The rows of a group lie close to one hidden flat surface of 11 dimensions, which may be shifted away from zero. Surfaces can cross.
Some rows, each with its group after it:
[ 34 -37   0  29   6 -31  12  11  11 -12  16   3   5  13  11  -1 -29  -6
 -10] | K
[ -3  -4  -2 -15   1  19  -9  17 -10  -3 -19   1  16  -1 -14  11  11  -1
   3] | K
[  7   1  19   4   4  15  35   8  30 -24  -6 -13   0   6  -4  -1  29 -12
 -29] | N
[-10  18   7  -4  35  -3  11  -5  30  16  15  15 -13   8   6   4  27   7
 -21] | M
[ 16  -5 -11  -5  -7 -22   5   2  -7  14  -6   5  -6  -9   2  18  -4  10
  10] | X
[-11 -14   2  13 -11   1  -5 -16   2 -42 -49  -2  -7 -10   4   3   1 -14
   6] | X
[  5 -13  13 -35 -12  -5  15  -9 -11  -7   7   5 -12 -17  31 -10 -15  -7
  -3] | N
[-13 -15  16  -4  11   1 -11  40  12  -9 -27  -8  14  -2 -12   8  46   9
 -14] | K
[-13  -9 -15  28 -20  16  -6   4   4  18   2   2  22  -5 -16   3  -2 -17
  27] | K
[-21  19 -12  -3   5   5  30 -53  19  16  37  15   9  23  -3  11 -11   1
 -27] | X
[ 12  14   9  41  11  -9   1  27  31   9   6   4 -15  18   9  -1  21  -8
 -14] | X
[ 24 -33  -7  24 -15 -13 -25   6  -1   6   2 -19   5  -7  14   3   4  -5
   2] | X
[  1 -50 -11   0  26  -7  -5  19 -37 -34   9 -14  -8 -23  -8 -17 -32  -5
   9] | N
[ -9  14 -10   6  25  14 -19 -19 -18   5   6   5 -20 -10  10  -6 -10  -2
   2] | X
[ -9   2 -27   4 -12 -24  32 -20 -18   1  -8   0 -14 -18 -19  16 -28   4
  27] | X
[ 10  -9 -13  -6  51  -3  10   6   1  -1  -4  14 -21  -7  -1  -4  19  -3
 -11] | N
[ -5  -9 -17  -2 -14  12  -1  16  -5  -5   3  -4  12   7 -17  17  11  -8
   5] | K
[-19 -24   8   3 -18  -9 -23  13  13  -8  26  14  12  17  18 -12  -6 -14
   7] | N
[  3   7   9  32  -2  20 -22   8  -7  -4 -19 -26  25   8 -20   5  -4  12
  -9] | N
[ -6  33  -6 -21  23  -9  24  -4  -1  15   3  21 -19  -6 -10  10 -16  20
  15] | X
[ -1 -17 -11  15 -23   2  15   8   8 -25  10   4  15  26 -11  13 -11 -18
  -5] | N
[  2  -6  -1  10   8 -19  -7 -10   5   9  -5   8 -15 -12  18  -6   7  -3
   2] | X
[ 13 -16 -24  26  16  -6  -2 -33  -4  15  -5   1  -6 -12   2 -12  -8 -12
   8] | N
[ -4 -25  -6 -19   9 -27  -1  29 -14  22 -35  33   8 -26   1  16  -3  10
  25] | K
[-21 -22   6 -25  16  24   5  -8 -24  -9 -20  -1   3 -37  -1 -20  -4 -10
  10] | K
[ -1 -23 -14   7   0  -9  -7   2   7  -1  14  10  -3   1  10   7   7 -12
   6] | X
[ 20   2 -22  -8  16 -34  13  11  28  16   3  15  -6  11 -11  29  23  13
   4] | M
[-20   8  -7 -18  15   4   0  14  -2 -16  52  -1 -25  10  -4  -9  -5  -5
   7] | N
[ 15 -33  -3 -13 -15 -14   5  24  14  14  10   6   5 -13   7 -10  19 -17
  20] | K
[-27 -35 -25 -31  -4 -28  26  19  18 -20  12  38  -6   4   0  13  23 -23
  15] | K
[  3 -11  -2  11 -13  -1  15 -17  -2  -7   6  -7   2   2   8   2  -4  -8
 -21] | M
[  2  -9  -2 -19  26 -24 -25  11   5   6   6   2 -19  -9  10  -7  23  14
   5] | N
[ 10 -14 -44  33 -21   1  29 -67   0  13  25  16  -5   0   9  -8 -38 -41
  20] | N
[  7  19   7  -9   1  -8 -10 -29  21   9   6  -6 -15  -5  15  -1  11  15
   1] | K
[-22   0  -2  11  16  -2  13  -4 -12  20 -12  -9 -17 -26   1  -2  44   0
 -37] | M
[ 11   3  20 -17  11  -1   9   6  15 -32 -17  -5  21  11 -15  11 -25  19
   2] | X
[-10 -15 -18  21 -13   8  13   8  -8  -2   2   5  -1  13  -3  11  32 -26
 -34] | M
[  9  -3   5  15   5 -14  -3  -4  11  -4  -4   0  -6   4  13  -5  -1  -1
 -11] | X
[-16   2   6   3  -5  -2  28 -28  21   6   3   1  -5 -15  13  -7   9  -5
  -1] | M
[  8  -9   0 -13  -6  -5  -7  11  -2  -8 -16  -8   8  -3  -8  12  10  10
   4] | K
[-25  12  -8  -4  11  -3  -6 -39   0   6   1  19   3   9   4  25 -17  19
 -11] | M
[ -9   0  12  19  14  28   8   5   2  -8   7 -19  -2  -6  -4 -26  10 -12
 -13] | M
[ -9   7  -4 -33   5  14  -6  -2  -9 -17 -22  15   7   9 -11  15  -4   5
   8] | K
[ -1  -3  -5  31 -14  31   5  -9 -12  -9   9 -25   5  -1 -13 -14  -6 -24
   0] | M
[ -6 -30 -13  12  -5 -11   1  -5   2 -45 -19  13 -21  -1  16  -1  -2 -31
   6] | X
[ 20 -11 -16  18  23 -14  15   5   0  -4  28 -21 -12   5 -15  -2  -4   5
 -13] | M
[ 17  20 -10  -8   4  36  12  35   9  11   1  15 -12   0 -10 -14  33 -36
  26] | M
[ 13   6   7  41   2   7 -17   2   4  12 -22 -14  12   6  -1  13  14   7
 -28] | K
[  8   4   5  16   1   5  -6 -27   7   1   8  -3  10  16  10   6  -7   8
 -27] | M
[  3  10  -2   8 -27  -3   6 -13   5  -9 -11 -29   6  -2 -20  10   3  10
  10] | N
[ 16   8   7  19   6   6  15  -4  15   1  11 -22  -2  -2 -10  -5  -2   3
  -6] | M
[ -6   6   3   4  -6  13  -1  -6 -11  -3  -1 -19  -3 -10  -3  -2   0   1
  -4] | N

New rows, each followed by its group:
[ 22  27  -3  -3   3  15   6 -22   0   4   4 -17   1 -14 -13  -6 -35   8
  38] | M
[-45  -7  -8   4   2  -4  -5 -28 -19 -23 -41 -32 -10 -24 -16  20  32  17
 -23] | K
[-31   9 -10   2   1  13  13 -18   3   8   0  11  -5 -13  -4   0  14 -13
   7] | M
[ 25  33   1 -14   6  37   0  -9  -7   8  17  23 -10  25  19  -8  -7 -21
 -14] | M
[ 16 -49  14  17 -38 -27  -2 -11  26 -16 -22 -16  25 -13  15 -14  -3 -10
  11] | N
[-23 -45 -30  10  -9 -30 -11 -18 -27  -6 -15 -10   3 -16  -9  13   4   7
  -5] | M
[-18   0  -9  21  12  14  -7  -3 -24  -1 -10 -22   1 -11 -25   2   3   5
  -7] | M
[  2 -12   7  -1  26 -21   2   9   8 -13   3  19   1  12   3  -4 -18   8
  -8] | X
[-30 -26  11 -16 -21 -12 -15  21   2 -21  -7  -4   9 -10   1  -2  13   2
  14] | N
[  5  -6 -13  25  27  -4  10  21  28 -10  30  -4   3  28 -26   6   7  -2
  -8] | M
[ 52   0  11  -4 -19 -12  14 -24  -9  -9  -9 -10   8  12  16  19 -41  16
 -26] | M
[  3  -4 -16  -3  -1   3  13   7  -3  -3  -4   1  -4  -8 -15   1  -1 -13
  24] | M
[-26   3  -4   6  21   9  -2 -17 -14 -29 -23 -10  -9   1 -13  19  12  11
 -33] | K
[  5  15 -21  10 -12  -4   6 -31  13  25 -16  12   1   4   1  15  20  -4
   3] | N
[-24   0 -33  12  11  -2  16   6  -1 -12  13  16   7  29 -29  37  -7  -4
 -11] | M
[  1  11   4   8  12  -7   6  -9  16  18  19  -6  -5 -12   0  -8 -11   9
  13] | X
[  4 -11  -3   2  -2   3 -14 -12  -9  -6 -15  -8  -1 -16   6   7  -5   2
  10] | X
[ 14  -6   2 -10 -30 -16 -32  11 -21   8  -3 -19  -3   3  17  13  19  15
 -14] | N
[ 22   6 -12  14 -24   0  41  -8  -3   9  -8 -17  -5 -11 -13  21  -4  -6
   2] | M
[ -4  -1   0  17  18  -7  -3   3  32   5   5 -12  -1  -7 -11 -11  23   0
  12] | M
[ 29 -10  -1   1 -12   8 -14 -28  -7   9  12  -8 -10  -9  31 -33   1 -18
  -4] | M
[  7   5   9  23 -12  27  -5  14   0  -8 -23 -15  22  11 -15   7   7  -5
 -14] | M
[  3  -3  14  10  17   7 -16   3  -7  -1  -8  -5   4  11  10  -5  21   6
 -45] | M
[-23  19  -7   3   6  28 -11 -14  -5  10  -9   2   3  -8 -14   0   7  -1
  17] | M
[-14 -20 -19   6 -17  -1  10 -13   7 -14   1  17   7  10  -5  16  -9 -22
  12] | K
[ 19  11   9  44 -18   3  -7   5  10 -14 -45 -19 -14  -2   9   6  24  -9
 -11] | X
[  6   7  -2   2 -13  10  10 -12   5 -26 -13 -11   0   2  -7  11 -11  -4
   9] | X
[-12  -9   5  10   9  18   7  15  11 -17   8   1   3   3  -5 -19   6 -16
   1] | M
[  2 -15  -8 -27 -20  -3  -2  14   5   6 -17  27  16   2   1  21   4 -10
  27] | K
[ -5   8  -1  -1  15  16  -2  -4  14 -17   4  13 -11  13   5   2   2 -14
  -2] | X
[ -5 -30  -4 -12 -17 -16   4  12  11   5   7  -8  -2 -21   2  -6  30 -12
  15] | K
[ 17   5 -28  -5 -11  -2  -2   6 -35  -1 -23   1 -15  -8  -9  33 -10   1
  12] | X
[ -1   1   5   4  16  -5 -19  12   8   5 -16  13  -6   2  12   6  18   5
  -9] | X
[-25 -14 -30 -32  11  -8  12  23 -29  -1   2  27  -6 -12 -25  18 -12  -2
  31] | K
[ -3 -11  10  11 -10  -3   6  -3  24 -14   6 -19   4  -5  -1 -11   6  -6
   3] | N
[ 30  12  -3   4   2 -19  12 -28   2   7   4 -11   3   2  -4  25 -24  28
 -12] | M
[-15   7   0  17 -22   8  -9 -13  26  -2  -2 -11  14   3  -6   6   8  -3
  17] | K
[ -1   6   7  11  21  28  -4  12   3   7  22  -8   1   1  -4 -15  10 -11
 -10] | K
[-16  22 -23   5  18   1  15   5  -4   1   6  29 -31   7  -4  12   2 -12
   8] | X
[  2 -16 -11 -31 -17   0   3 -13 -10 -11   6 -24  -8 -20  -4  -8   9  -8
  17] | K
[ 11 -28  -1  46  10   0   2   8 -16  26   5 -18   1 -22   5 -14   0  -6
 -12] | K
[  4  28   0 -16  20  28   3   9  -9  10   0  15 -16   0   1  -7  17 -10
  -4] | M
[-31  -4   3  22 -13  23 -12  12  16  19 -21   5  31  -9 -14   1  18 -15
  28] | K
[-24  60   5  15 -14  48   8 -34  19  31 -15   6   7  -1  -6  20  13  -4
   7] | M
[-13  14 -16  30  12   7  12 -19 -11  10   9 -20  -7  -5 -22  16   8  10
 -24] | M
[-14  -5   3  11  13   6 -22 -11  22  -8  12   9  15  24   5  -1   2  -3
 -15] | M
[-18 -27 -12   9 -10 -18  -8   5  16   2   2  14   3   2  10  -2  23 -17
   8] | N
[ -3 -27  -7   9   2 -24   8  30  15   9  12   6   0  -4   0   2  21  -9
   6] | K
[-28   3  -4  14  11   1  10 -35  17   3  22  -1  -7  -8   1  -5  -3  -3
   0] | M
[ 16  -3   4  15  12   4 -16 -36 -12   1  10 -16   7   8  11  -7 -22  13
 -26] | X
[-27 -35 -14   5   0  -3  -2 -11 -47  -3 -12 -12 -12 -26   2  -9  13  -7
 -25] | M
[  6 -17  -5  -4  -6 -30  18 -13  14   7   6  11   7   4   7   9  -5   5
  -6] | X
[  0  -3  -4  15  -6  -1  33 -31  27  -4  27 -14  -5 -15  -2 -13 -19 -14
  17] | M
[-29  -4  18  21 -17  17  33 -21  26 -26   6  -9  17  -1  -1  -8 -23 -19
  -2] | M
[  4  16  -2  18  15  21 -15 -30 -13  -1   4 -16 -15  -5   8  -8 -17   4
  -4] | X
[ -6  26 -11   3  16  14 -24 -25 -11  32  -9  14 -21  -4  23  13  30   4
 -21] | X
[ 34  -9 -12 -13  -2 -22  -4  -4  10  -7  -2   1   7   9  -7  13 -23  11
  30] | M
[ -2  26 -15   6  12  -6  11   6  -3  20  11  10 -37 -18   5   0  -2  -5
  28] | X
[-21  11 -21  -1  17   5  48  -1  10 -32  11 -27 -26 -10 -42   7  17  -8
   7] | N
